The same things were measured in two ways. Each way mixes the same 6 hidden numbers, adds some noise and spreads widely along 4 directions of its own, which tell nothing about the thing.
In the rows, zero is written as 128.
Some things both ways: the first way, then the second way.
[118 117 105 131 149 152 170 117 157 146]
[144 128 139 135 142 110 128 172 148 136 140]

[ 75  97 104 122 142 106 119 114 149 167]
[ 89  68 174 147 124 138  77 105  95 131 119]

[102 111 115 169 120 159 200 167 210 112]
[146  98 142 170 164 134  35 191 170  92 179]

[123  82 140 192  87 179 100 151 113 118]
[106 159 101 168 149  92 159 139 114 115 134]

[ 52  73  83 149 148 128 130 121 105 153]
[141 116 126 144 116 132 141 126 144 143 132]

[ 63 110 114 180 133 118 130 167 195  89]
[ 80 129 105 146 149 125 124 117 100 116 114]

[164  68 113  97 145 146 101 110  45 122]
[125 112 154 176 125  95 132  92 165 112 119]

[ 92  93  84 119 132 162 164 155  83 136]
[137  86 142 107 123 138 101 107 117  97 197]

[136 157 106 124  59 164  57  98   9 174]
[136 148 100 111  91 143 174  79 114 143 115]

[ 54  87  52 135 181  79 114  98 133 135]
[129  80 149 108  93 137  79  67 159 163  82]

[151  83  89 140 116 170  93 108  21 146]
[104 115 128 122  99  69 140  63 102 134 132]

[158 136 136 127 111 164 122 135 119 170]
[112 140 111 152 136 123 134 166 107 107 128]

[170  91 142 143 180 160 135 128 133 156]
[184 139 180 126 123 112 115 192 182  95 151]

[154 126  94 131 151 163 134  87 114 148]
[115 146 108 132 136  92 128 148 124 130 120]

[149  76 110 119 144 153 144 147 111 126]
[100 102 118 113 126 122  77 123 115  90 135]

[ 48 124 115 175  90 154 119 103 126 185]
[105 119 138 183 149 133 136 135  83 124 153]

[112 126 164 154  46 158  88 178 138  97]
[152 144 135 108 133 177 142 128 130 119 145]

[145 106 114 193 166 127  87  90 141 124]
[118 159 132 167 119  45 154 124 172 161  56]

[106 135  94 107 107 135 125 138  81 198]
[122  76 126  74  82 154 102 106  86 141 137]

[136 106 148 141  76 170 138 153 152 127]
[140 117 134  79 134 145  86 148 123 127 144]

Other things, the second way, with their names:
Z527: [125 103 154 189 125 130  68 133 154 123  99]
Z188: [131 109 130 142 123 131  87 128 152 141 112]
Z200: [ 88  87 158 164 114  78  77 101 116 141  91]
Z429: [106 128 157 124 146 124 137 103  84 150 130]
Z499: [115 116 154  98 133 174 156 130  92 148 105]
Z815: [149 152 121 151 138 108 155 212 157 148 112]
Z42: [124 132 121 100 142 101 132 145  83 167 156]
Z605: [119 108 153  82 118 141 128 122 103 144 113]
Z191: [147 139  88 139 128 155  85 125 179 101 130]
Z963: [100 208  31 128 194 145 148 118 111  97 142]
Z128: [109 147 120 128 143 159 149  72 130 113 108]
Z540: [127 109 138  95 119 150 109  97 121 147 114]
Z161: [167 104 166 132 139 206 136 138 122 122 190]
Z196: [ 99 128 101 108 110 116 144  94  77 165 112]
Z853: [132 130  95 137 131 163 153 155 131 147 117]
Z736: [114 112 112 177 125  99 116 117 127 126 141]
Z751: [119 135  84  94 137  93 108  95 152 132 133]
Z228: [172 158 137 126 139 185 162 133 152 150 132]
Z758: [144  69 148  54  75 128  85 108 143 120 134]
Z653: [120 110 127 122 128 140 119 137 122 137 130]
Z435: [130 108 155 138 122 114 133 141  90 138 163]
Z5: [160 116 138 143 149 178  86 125 172 115 160]
Z665: [132 127 142 173 151 163 118 130 147 102 136]
Z693: [119 120 137 219 142  78 132 230 113 112 155]
Z119: [139 134 186 132 120 142 137 131 144 123  79]
Z813: [147 145  97  72 101 131 122  98 151 110 132]
Z699: [122 108 173 143 110  59 142 143 142 132 113]
Z839: [149 168  75 106 132 148 123 139 153 105 133]
Z123: [117 105 152 123 127 118  90 116 124 165 100]
Z363: [ 81 123 108 142 108 102 132  43 108 122  85]
Z953: [132 154 114  92 130 158 161 102 125  94 139]
Z455: [120 116  87  79 108 160 118  92 114 162 107]
Z687: [154 115 148  28  83 116 130  99 126 101 154]

Some of these things the first way, each followed by its name:
[162  93 162 102 149 119  67 106 130 138]
Z119
[ 88  86 131 126  86 143 130 160 127 132]
Z853
[ 86  90 119 113 104 136  84 113  92  83]
Z128
[116 141 129 102 120 125 120 133 153 145]
Z605
[103 106 143 117  59 157  90 114 111 106]
Z228
[116 161 106 142 104 113 117 129 193 114]
Z123
[ 64  81 155 104  93 125 103 122 145 159]
Z499
[129 110  68 124 155 175 122  77  26 163]
Z813
[103 133 130 142  77 154  91  93 139 128]
Z429
[ 71  84 127  85  75 147 131 152 114 127]
Z161
[118 110  73 141 138 146 130 114  84 145]
Z736
[148 116 149 103  81 171  95 154  75  99]
Z953
[152 115 112 116 168 155 161  87 142 186]
Z815
[175 126 134 122 120 170 113 176  65 147]
Z687
[129 172 106 166  95 177 123 126 117 122]
Z839
[ 80 109  79 111 144 120 122  81 114 145]
Z540
